Every row belongs to one group in each of 4 separate groupings. Each group adds its own fixed numbers to the row, and there is some noise. The rows also spread widely along 17 directions, which tell nothing about the answers.
In the rows, 128 means zero.
Known rows, each followed by its group in each grouping:
[ 83  96 105 205 165 177 111 121 132 153  47 147 134 118  77 176 125 127
 116 129  93  95 152 103 127 120 114  81 201 152 128  95 178 163  89  28
 170 122 153] => j_316 A Sisid j_130
[ 91 191 135  91 185 109 224 114 156  68 140 121  73 102 142 134 121 141
 156 141 143 151 109 118  96 146 163 147 132 106 106 186  85 126 112 141
 109 114  95] => j_176 A zitub j_982
[124 125 117 119 139 112 126 109 111 119 126 143 137 154 121 123 113 161
 100 137 100 146 135 137 128 138 133 127 108 111 139 122 133 128 142 116
 114 129 144] => j_176 K lada j_560
[140 120 105 100 124 132 116 217 121  82 132 158 168 117  83 171  71  58
  69  89 102 124  23 127 105 155 170  99 102 140  91 128 100 121 131 148
 155 181 101] => j_413 J Mafa j_165
[129 102 114  91 131 130 126 145 122  87  91 124 107 136 106 144 118 173
 104 138  97 159 118  93 151 134 124 113 124 125 138 123 114 104 108 142
  96 138 140] => j_13 K Sisid j_735
[101  67  67 180 182 117 167 165 182  81 102 166 138 109  65 174  88 189
  14 118  96 117  83 121 145 122 218 130 163 149 146 135 158 132 113  85
 117 214 144] => j_316 J lada j_143
[ 90 126 138 177 164  73 139 161 153 150 149 127 145 138 119 140 125  53
  57 112 105  58 135 127 144 167 153 117 134 133 133 118 119 114  95 146
 137 124  94] => j_413 J Mafa j_982
[115 155 145  92 169 114 168 145  95  99 141 163 109 140 120  96 126 116
  97  93  91 125 105 148 140 103 183 144  99 129  97 116 106 144 138 127
 117 151 110] => j_13 A neve j_130
[115 176  92  69 137 100 112 116 121 131 151 140 136 141 130 140 105 106
 135 146 153 169 141 120 111 128 156 111  97 128 102 120  94 108 140 131
 139 147  98] => j_176 A zitub j_735
[123 151 141 222 157 131 134  94 122 128 154 176 178 108 134 105 154 164
  99 133 136 133 133 197 133 134 155 150 145 107 178 127 209 166 140 107
 125 150 121] => j_413 A neve j_560
[ 26 114 117 233 167  82 207  73 114 161 132 150 137 105 105 125 173  85
  87 142  74 154 142 123 167 164 137 155 133 125 167 134 132 161 134  98
 156 113  77] => j_413 A zitub j_143
[119 185 143 137 164  73 125 136  86 223 166 123 126 126 121 138 170  48
 180  97 113 100 128 182 117 108  90 147  90 137 122 148 107 152 155 122
 106 137 128] => j_176 K zitub j_165
[ 92 158 125 155 155  90 174 134 158 180  98  89 165  91 161 160 168 108
 147 125 173 109 141 172 110 114 144 171 129  95 137 116  65 141  84 118
 148 135  93] => j_176 K Sisid j_143
[125 186 134 151 163 130 135 123 124 114 151 163 141 141 146  97 145  93
 115 131 115 125 166 134 149 161 132 107 124 129 109 116 161 120 115 134
 122  95 110] => j_176 K Mafa j_560
[169 103 131 143 140  87 133 174 140 153 165 108 146 159 128 130 142 138
 121  98  87  78 110 127 118  91 144 143  78 125 110 152 150 135 122 137
  96 149 174] => j_176 J zitub j_165
[ 90 159 109 155 153 131 131 145 150 145 145 125 114 137  96 174 106  70
 179 140 145 147 157  56  83 140 130  84 137 151  70 141 154 108  99 100
 132 127 137] => j_176 A zitub j_735
[166 145  94 120 114 106 152 134 166 113 144 143 167 159 173 123 112 138
  96 135  98  82 192 194 122 171 100 117  81  83 132 154 110 112 130 130
 104 131 129] => j_13 A zitub j_130
[116 161 117 153 113 106 118 146 150 132 149 129 151 143 132 149 129 134
 156 153 171 197 181 113 118 180  89 120 130 100 140 126 153  71  97 163
  76 144 128] => j_316 J zitub j_560
[139 137 134 119 116 126  93 134 103 148 133 127 102 128 106 140 143 148
 160 116 155 167  99 146 116 107 109 155 134 141 145 133 151 137 146 118
  97 161 139] => j_316 J zitub j_165
[135  71 128 143 120 131 107 125 143  90 101 127  76 131 120 127 153 188
  53 123 146 115  87 145 167 129 162 180 168 139 195 120 167 137 104 115
 117 137 107] => j_13 J Mafa j_735
[136  86  87 179  89 113 174 122 180 135 131 118 129  84 148 145 158 189
  96 141 156 146 100 181 127 109 154 204 122 113 174 169 129 164 149  97
 119 189 102] => j_413 A zitub j_130
[141 133 136 112 155 145 103 113  86 110  93 146  97 145 115 129 160 155
 133 108 116 131 105 176 140 129 102 153 139 101 167 128 142 147 110 110
 125 118 129] => j_413 A neve j_130
[162 130 123 103 144 140 122 181 164  86 137 111  95  85 105 178  84 129
 107 117 151  76  22 134  89 124 176 121 157 159 126 184 127 145 135 132
 129 168 113] => j_176 J Mafa j_982
[171  95  77  76 113 120  88 158 148 114 136 107  66 204  95 184  78  97
 147 119  97  87 114  98  79 141  98 108  90 135  88 185 127 113 122  84
 122 116 163] => j_176 J zitub j_735
[112 131 140 160 137 110 118 126 109 141 139 149 133 140 114 111 149 140
 106 117 136 151 138 138 151 120 150 149 134 132 143  97 164 127 125 122
 104 152 131] => j_316 J Mafa j_130
[ 86  97 112 172  37 108 111 153 114 184  90 145 186 189 122 153 123  72
 145  92 159 181 193 184  87 160  73 173  96  79 115  58 100 104 102  70
 133 158 129] => j_13 J Sisid j_143
[124 122 141 130 114 126 124 167  83 137 117 129 158 168 123 142 154  68
 161 107  92 164 130  80 129 166  74 112  92 100 103  93 130  93  80 165
 131  95 138] => j_176 A lada j_130
[116 131 152 141 103 126 121 116 123 154 122 133 158 134 159  93 139 127
 111 137 116 118 185 131 143 119 129 112 128 132 117  74 132 132 128 123
 132 114 121] => j_176 A Sisid j_735
[123  90  74 153  80 144 191 104 165 103 114 129  79 143 140 151 131  79
 112 132  87 111 107 157 106 179 101 176 109 122 124 195  88 169 163  48
 183  94  72] => j_13 J neve j_982
[ 95 141 115 197 132 136 145 136 137 122 135 161 129 135 114 125 151 129
 132 121 168 192 159 112 125 130 153 154 141 134 111 107 195 114  97  98
 106 162 123] => j_13 K zitub j_130
[ 85 171 187 174 125 145 156 122 100 114 141 141 138  90 137 116 131  48
 126 127 124 117 109 131 107 187 115 110 161 136 138 130 151 147 128 151
 154  89  59] => j_13 A zitub j_735
[102 119 116 137 120  96 133 127 144 139 111 114 129 173 133 154 131 122
 148 118 165 148 148 128  91 133 136 168 115  87 119 110 109 108  80  97
 138 120 126] => j_176 J Sisid j_982
[135 150 137 111 130  94 124 139 111 142 155 130 161 122 135 116 119 136
 119 125 118 135 117 150 130 111 146 129  93 128 130 121 109 132 159 158
 102 163 128] => j_13 J Sisid j_165
[161 174 119 128 135 120 196 152 171 125 166 110 168  54 202 101 186 116
 116 135 139 114  88 137 154  99 192 156 100 144 108 146 105 148 138 180
 148 134  68] => j_176 J zitub j_735
[137 148  62  46 153 121  94  90 108 104 102 112 150 159 111 184  89 131
 131 169 107 150 104  99 105 159 125  74  83 104 124 149  70 118 134 117
 185  93 114] => j_316 K Mafa j_982
[113  98 129 125 115 126 178 134 126 113  96 123 118 129 129 118 138 155
 109 123  85 146 126 115 141 116 132 144 108 122 113 120  98 135 125 114
 115 129 131] => j_13 K Sisid j_982
[134 126  85 117 131 121 140 113 138 139 142 128 106 144 108 149 130 198
 183 134 149 192 135 118  96  70 150 156  94 125 104 154 150 138 141  75
  94 177 182] => j_176 A zitub j_735
[116  58 134 118 129  80 194 178 177 140 106  41  64 134 122 161 147 165
 120 127  92  94 124  60 133  96 130 158 112 126 120 165  80 119  81 142
  77 132 152] => j_13 K zitub j_130
[180 149  86 131 116 146 138 136 153 129 146 138 144 111 166 122 178 115
 131 133 117 136 119 142 166 140 112 132 101 138 119 148 136 130 141 139
 137 120 107] => j_316 J Mafa j_982

New rows, each followed by its group in each grouping:
[147 141 136 108 122 117  96 124 136 140 128 101 132 107 151 126 129 174
 129 137 186 126 108 156 118  88 165 154 138 122 148 118 121 142 130 139
 121 160 114] => j_413 J Sisid j_130
[154  77  95 111 131 123  92 122 195 130 111  88 109 122 129 155  99 233
  66 169 144  72 127 109 132  78 185 111 160 154 153 133 139 147 126  93
 127 158 151] => j_176 A Mafa j_560
[120  81 143 173 122 122 124 127 157 111 117 102  52 149 117 141 134 137
  79 142 118  74 143 123 143 172 102 146 176 137 183 160 157 128 105 116
 103 105 104] => j_13 K neve j_130
[162 143 112 145 159 147 146 122 134 122 126 146 162 124 148  98 150 159
 101 130  79  93 151 152 163 107 144 106 104 130 112 128 154 154 135 112
 123 121 154] => j_413 K Mafa j_130
[128 125  99 147 107 100 116  84 188 138 151  67 102 125 154 185 108 128
 131 199 155  93 151 120  89 201  79 115 149 107 187 207 115 128 131 131
 142  83  79] => j_316 A zitub j_560
[178 128 110  78  93 155  91 148 107 110 132 122 144 120 121 152  88 105
 124 130 104 105  64 127  86 125 130  90  98 149 104 154 123 153 170 121
 161 129 115] => j_176 K zitub j_735
[100 133 141 142 125 129 165  91 105  91 131 125 154 141 124 128  93 143
 130 152  93 154 113 117  90 167 133 118 105  94 136 153 130 149 147 117
 142  92 128] => j_13 J Mafa j_560
[134 113  93 152 108  88 137  70 130 155 152 129 137 161 151 104 164 182
 136 161 112 177 173 131 157 123 118 163  83 106 152 133 140 126 156 115
 109 123 142] => j_176 J Sisid j_982
[164 122 104 120 115 169 138 110 149 109  99 122  86 108 143 123 139 182
 125 138 117 102 120 168 129 110 112 143 143 139 136 170 140 173 154  75
 121 128 129] => j_413 K zitub j_130
[101 113 119 126 119 109 170 118  92 134 111 139 121 175 127 114 162  86
 129 124  42 155 156 105 160 164  80 132  82 107 113 115  92 120 126 121
 141  75 122] => j_176 J neve j_982
[137 118 113 111 138 140 172 179 131  88 119 164 136 128 119 117 140 134
 101  81 104 150  90 141 138  95 181 154  90 120  77 110 122 134 107 111
 118 172 141] => j_413 A Mafa j_735
[ 77 112 142 143 125 141 137 125 120 118 103 126  94 126  97 136  93  98
 113 121 126 119  99 101  98 117 168 132 158 149  99 116 125 159 130  74
 160 129 104] => j_413 J Sisid j_130
[134 127 136 113 115 100  90  96 104 143 153 110 123 175 137 108 132 137
 127 147 122 137 147  99 119 125 129 125  99 129 128 121 142 127 141 133
 127  98 123] => j_176 K zitub j_165
[134 143 149  99 185 158 138 115 119 125 118 143  54 105 122  81 157 158
 113 112  91  79 111 113 174  44 183 122 158 200  92 117 156 182 148  82
 121 122 146] => j_176 A Mafa j_735
[ 83 139 157 109 148 118 134 122  65 137 110 159 122 176  90 101 109 110
 122 102  72 140 152 107 117 108 138 102 110 135  79  81 130 132 133  87
 122 117 156] => j_176 K zitub j_982
[159  87  81 122  87 125 164 134 155 126 121 114 140 140 141 140 136 188
 128 137  99 152 139 130 121 106 123 149  79 107 114 152 117 140 140 101
 113 158 154] => j_316 A zitub j_130
[119 143 141 167 160 139 124 145 151 128 179 123  82 136  88 130 102 111
 164 138 130 140 138  31  96  97 165  90 144 186  49 152 196 129 134 107
  92 142 161] => j_316 K Sisid j_165
[143 152 152 139 117 135 144 236 138 166 111 137 205  91 140 155 126  49
 124  86  89  69 141 162 125 152  79  73 121 129  92  92  99 108 100 173
 104 158 141] => j_176 A lada j_735
[135 128 104 117 129  99  67  89 150 149 167 104  56 147 142 123 157 125
 111 151 202 124 108 100 137  92 195 177 144 176 144 130 163 137 134 104
 159 122  72] => j_176 J zitub j_735
[116 125  84 104 151 126 119 107 112 118  62 145 119 125 120 171 154 142
 104 119 122 128  99 195 144 155 100 156 141  96 190 128  95 141 102  94
 163 120  93] => j_176 A zitub j_143
[147 127 134 133 133 161 140 105 108  64 126 164 119 146 135 101 135 171
 105 114 120 146  86 164 113 122 167 168 119 105 137 135 171 166 134  91
 149 122 114] => j_13 A neve j_560
[108 182 169 122 147 136 136 130 100 120 129 131 152 106 118 132 100 146
 162 120 160 153 101 159  78 117 150 127 134 111 125 125 134 149 138 124
 109 150 139] => j_13 J Mafa j_560
[121 106 133 161 137  88 117 115 135 151 142  95 120 147 121 147 137 129
 101 147 107  92 133 114 123 148 117 128 127 119 165 153 144 135 119 129
 121 105 117] => j_316 K zitub j_560
[143 121 118 146 132 135 125 103 117 109 137 161 144 143 132  86 127 141
  77 135  70 114 139 130 156 127 146 107 108 139 113 119 160 150 159 111
 137 118 127] => j_413 K Sisid j_982
[105  89 166 192  60 115 101 172 175 136 180 142 100 178 123 108  89  75
  64  99 195  97 156 119  78 121 198 159 153 167  80  87 183 121 122  85
 126 178  92] => j_13 A neve j_982
[125 162 149 158 135 122 119 138 151 132 125 119 152 177 158 111 159 141
 159 141 150 152 249 101 136 166  76 102 127  88 112  91 173  64  43 160
  74  86 159] => j_413 K zitub j_735
[176 143 111 124 151 148 101 150 186 106 104  90 184 121 172 153 135 191
 117 158 152  84 153 112 127 137 130  84 145 111 148 126 151 106  67 166
 133 106 138] => j_13 J zitub j_165
[129 140  85 109 152 135 105 132 128 150 135 130  76 123  95 168 125  95
 156 126 133 136  96 104 126 107 134 126 128 176 108 154 137 139 152  92
 132 147 130] => j_13 J lada j_735
[144 104 154  97 120 136 126 139 139 148 100  55 112 112 150 129 148 171
 143 150 113 101 112  83 136  81 125 120 132 137 124 128 102 151 118 143
 136 100 136] => j_413 J neve j_560
[102  79 154 110  98  55 108 137 120 202 103  61 146 130 125 162 118 155
 110 131 133  92 135 158 115 105 109 146 115 102 181 104  54 134 125 144
 104 162 132] => j_13 A Sisid j_143
[165 113 147  78 107 110 132 143  85 131 122 116 145 144 142 109 137 144
 112  96  81 100  82 193 129  99 126 160  70 106 140 129  82 162 161 141
 125 140 130] => j_13 J neve j_143
[169 152  89  94 137 203  89 135  69 107  90 194 136 123  90 122 128 171
 153 101 106 179  87 148 124  67 142 108 119 160  85 106 185 165 162  55
 133 175 173] => j_176 K zitub j_130
[122 230 169 131 213 138 127 119 135 133 166 108  96 100 129 138 126  98
 204 139 157  93 128 103  85 129 127  84 171 153 102 177 167 142 118 143
 109  92 128] => j_316 J zitub j_165
[148 121 159 156 125 116  87 152  88 141 157 128 145 167  81 157  99  99
 147  91 129 106  81 139  51 125 130 125 105 118 114 150 182 141 131 108
 118 147 160] => j_316 K zitub j_982
[169 161 100  97 114 144 144 130 126 112 128 160 167 127 157 112 129 154
 132 111 127 140 112 190 108 105 149 145  87 112 101 131 123 149 157 101
 139 152 131] => j_176 J zitub j_982
[130 136 103 117 122 107  97 122 107 127 131 137 144 155 126 139 146 126
 127 142 129 181 127 105 146 161 109 124 107 116 148 115 138  94 114 155
 129 120 111] => j_176 J zitub j_982
[ 48 217 197 131 162  87 151 123  87 170 143 159 154 152 132 105 101  29
 155  91 145 107 190 183  76 141 135 120 123 104  80  73  87 128 119 109
 128 121 102] => j_13 A Sisid j_982
[139 135  97 109 113 114 164 159 112 119 112 155 101 135 124 158 162  75
 159  62 134 156  68 237 106 145  90 224  78  77 127 163  69 145 121  96
 123 160  98] => j_413 A Sisid j_143
[ 95 154 177  92  96 111 108 117  68 157 156 129 124 172 110  91  94 118
 177 122 131 182 160  90  86  92 139 112  97 143  72  84 137 125 161 119
  99 133 158] => j_176 J zitub j_735
[134 136  94 110 134 155 108 134 144 122  84 132 162 113 120 159  99 156
 112 125 151 112 110 173 107 109 154 115 139 127 124 113 111 153 127  80
 158 158 135] => j_413 J Mafa j_143
[135 140 166  93 110 102 135 174 157 160 125  73 113 107 149 153 130 138
 155 119 181 102 118 150  90  99 131 151 135 117 125 130  76 125 110 153
 100 161 119] => j_176 A neve j_982
[155  86 124 183 125 177 114 138 169 109  97 124  95 133 125 158 141 122
 100 115 121  52 100 143 110 144 118 136 177 138 140 153 185 169  95  56
 164  94 123] => j_316 A Mafa j_560
[154 129 119 155 127 166 146 140 148 109 122 142 141  90 133 135 134 148
 115 127 112 108 101 147 129 126 133 114 137 144 127 150 156 157 140 111
 131 144 133] => j_13 A Mafa j_982
[126 169 108  93 170 129 133 118 111 159 110 134 127 122 139 115 171 134
 158 124 110 138 143 119 157  73 144 123 110 152  96 103 119 142 127 104
 138 121 140] => j_176 J zitub j_735
[ 72 105 238 179 143 116 105 121  92 172 122 106  88 108 101  84 128 118
  59 117 105  41 119 125 138  89 161 119 204 187 155  84 160 187 149 114
 122 120 106] => j_413 K neve j_165
[102 111 124 176 130  76 162  96  96 147 133 128 169 145 142 121 192 130
 109 130 109 170 122 144 148 147 136 185  84  83 178 118 132 132 110 140
 141 111 100] => j_176 K zitub j_735
[150 122 137 122 114 188 156 176 123 111  82 134 162  99 137 120 144 130
 124 111  80 122 114 110 146 110 120  92 126 140  82  96 127 146 112 123
 141 126 144] => j_316 A Mafa j_130
[146  86 121 177  97 146 102 109 107 161 120 148 103 157  98 126 129 121
 110 116  62  80 141 168 133 133  72 121 122 157 141 149 172 172 179  50
 115 123 164] => j_13 K Mafa j_982
[173  94 134 138 116 147 120 197 166 135  79 131 134  70 130 143 135 190
  49  98 109  45  93 223 163 102 121 137 179 148 177 121 128 160 132 112
  85 196 146] => j_316 J Mafa j_560
[106  98 104 152 120 108 151 126 123 145 121 126 132 134 109 139 132 141
 108 129 106 146 127 120 127 113 146 148 106 133 130 131 129 144 140  94
 123 157 128] => j_13 K zitub j_130
[109 164  54 114 202 118 109 127 141 114  82 152 126 117  86 210  91 137
 113 142 134 121 127 174 122 164 117  99 152 109 169 157 101 115 107  89
 124 165 123] => j_13 K Sisid j_130
[113 127 147 180 132 122 145 157 151 169 147 127 133 123 131 127 147 103
 134 110 136 110 158 120 124 106 139 133 134 151 101 109 161 133 115 115
 104 150 143] => j_13 A lada j_735
[150 144 142 159 123 141 136  78 103 122 179 155 151 150 150  72 134 127
 121 129  88 112 129 154 119 119 149 129  84 134 111 145 175 181 186  96
 145 103 132] => j_13 A Mafa j_165
[142 114 181 120 112 144  98 142  86 145 110 115 139 133 127 101 140 132
 121 101 110  91  95 134 128  87 141 124 131 149 119  86 150 163 133 122
 138 115 144] => j_176 J Mafa j_143
[131 119 127 115 157 161 152 111 129  67 121 148  63 175 109 112  97 151
 122 112  86  95 125 107  95 112 159 125 128 136  80 157 170 158 124  55
 132 102 152] => j_13 A zitub j_130
[122 143 161 115 146 150 129 122  77  82 116 144 127 134 109 119 114 148
 138 115 118 149  86 120  97 125 150 121 130 115 125 126 163 147 120 126
 132 120 129] => j_13 A zitub j_130
[164 116 144 153 112 137  92  91 173 124 159  95  98 133 166  99 134 192
 107 166 167  79 148 115 125  99 168 136 155 160 150 144 201 152 140 114
 124 109 123] => j_13 J zitub j_735
[ 72 112 174 182 111 128 175 137 133 131 117 126  88  92 128 107 172 118
 116 128 125 163 136  90 159 149 110 148 172 146 139 111 146 129 105 145
 104 118  92] => j_413 A zitub j_982
[103 149 135 151 117 131 178 161 172 120 119 145 132  97 143 126 101  97
 100 126 112  93 157 154 122 161 123 108 157 141 105 127 100 125 133 118
 112 144 103] => j_176 J Sisid j_982
[109 179 144 136 181 112 164  83  97  96 177 170 110  98 124  88 122 101
  73 133  92 106  77 159 142 141 193 127 127 158 135 160 139 171 190 126
 144 119  73] => j_176 K Mafa j_982
[146 146  85 139 104  97 122 127 137 134 187 128 134 115 134 151 132  79
 133 142 153 155  81 143 114 158 137 154  92 137 140 179 128 132 168 147
 140 152  73] => j_176 J zitub j_143
[156 179 178 123  95 147 187 151 129 101 172 134 157  60 163 100  97 147
 161 117 148 136  67 190  61  99 166 151 111 118  92 167 119 182 194 141
  99 178 117] => j_176 A Sisid j_560
[124 163 174 203 124 143 171 189 159 156 120 132 183  74 142 154 127  85
 141  94 143  62 134 206  82 158  95 116 159 110 125 136 135 144 103 123
 105 153 134] => j_176 A Mafa j_982
[101 152 137 110 171 128 156 135  97  94 121 155 101 146  81 134  89 145
 143 120  78 152 117 118 112 139 124 104 124 122 110 148 133 129 137 107
  84 133 172] => j_176 J Mafa j_560
[144 124  90 142 178 146 140 130 164 116 126 103 101 107 110 160 128 139
 125 144 114  90  91  83 124  98 173 109 132 159 103 176 148 161 121  96
 147 126 136] => j_413 K Mafa j_130
[145 110 160 134 107 117 107 159 118 206 134  67 109  93 138 142 189  96
 166 120 127 100  87 103 144  86  97 142 126 167 132 128 115 158 131 150
 127 123 125] => j_176 A Mafa j_165
[127 144 105  83 153 160 136  82 139 104  71 116 121 118 139 143 122 213
 137 169 109 132 155 120 126 128 106  87 151 114 142 136 114 139 120  99
 140  96 141] => j_316 A zitub j_982
[134 121 103 117 152  88 159  99 111 100 133 149 206 130 142 105 131 194
  47 152  61 143 123 153 178 140 172 118  76  94 174 115 108 129 151 163
 129 138 126] => j_316 J Mafa j_735
[146 124 124 144 125 138 124 168 145 117 133 140 124 140 132 127 157 135
 131 109 148 159 124 102 144 123 137 144 125 139 110 107 171 101  96 145
 100 147 141] => j_13 J lada j_982
[118 154 108 143 122 131  94 119 107 135 136 160 149 137 126 118 149 127
 128 153 138 202 159 111 161 150 116 113 131 136 142  89 162 104 132 139
 124 134 111] => j_176 J neve j_560
[210 165  78  87 133 168  75  91 149 104  95 145 213 154 198 103 144 233
  98 172 121 114 201 189 164 130 111  84 112  86 159  94 146 121 120 125
 148  99 146] => j_316 J neve j_560
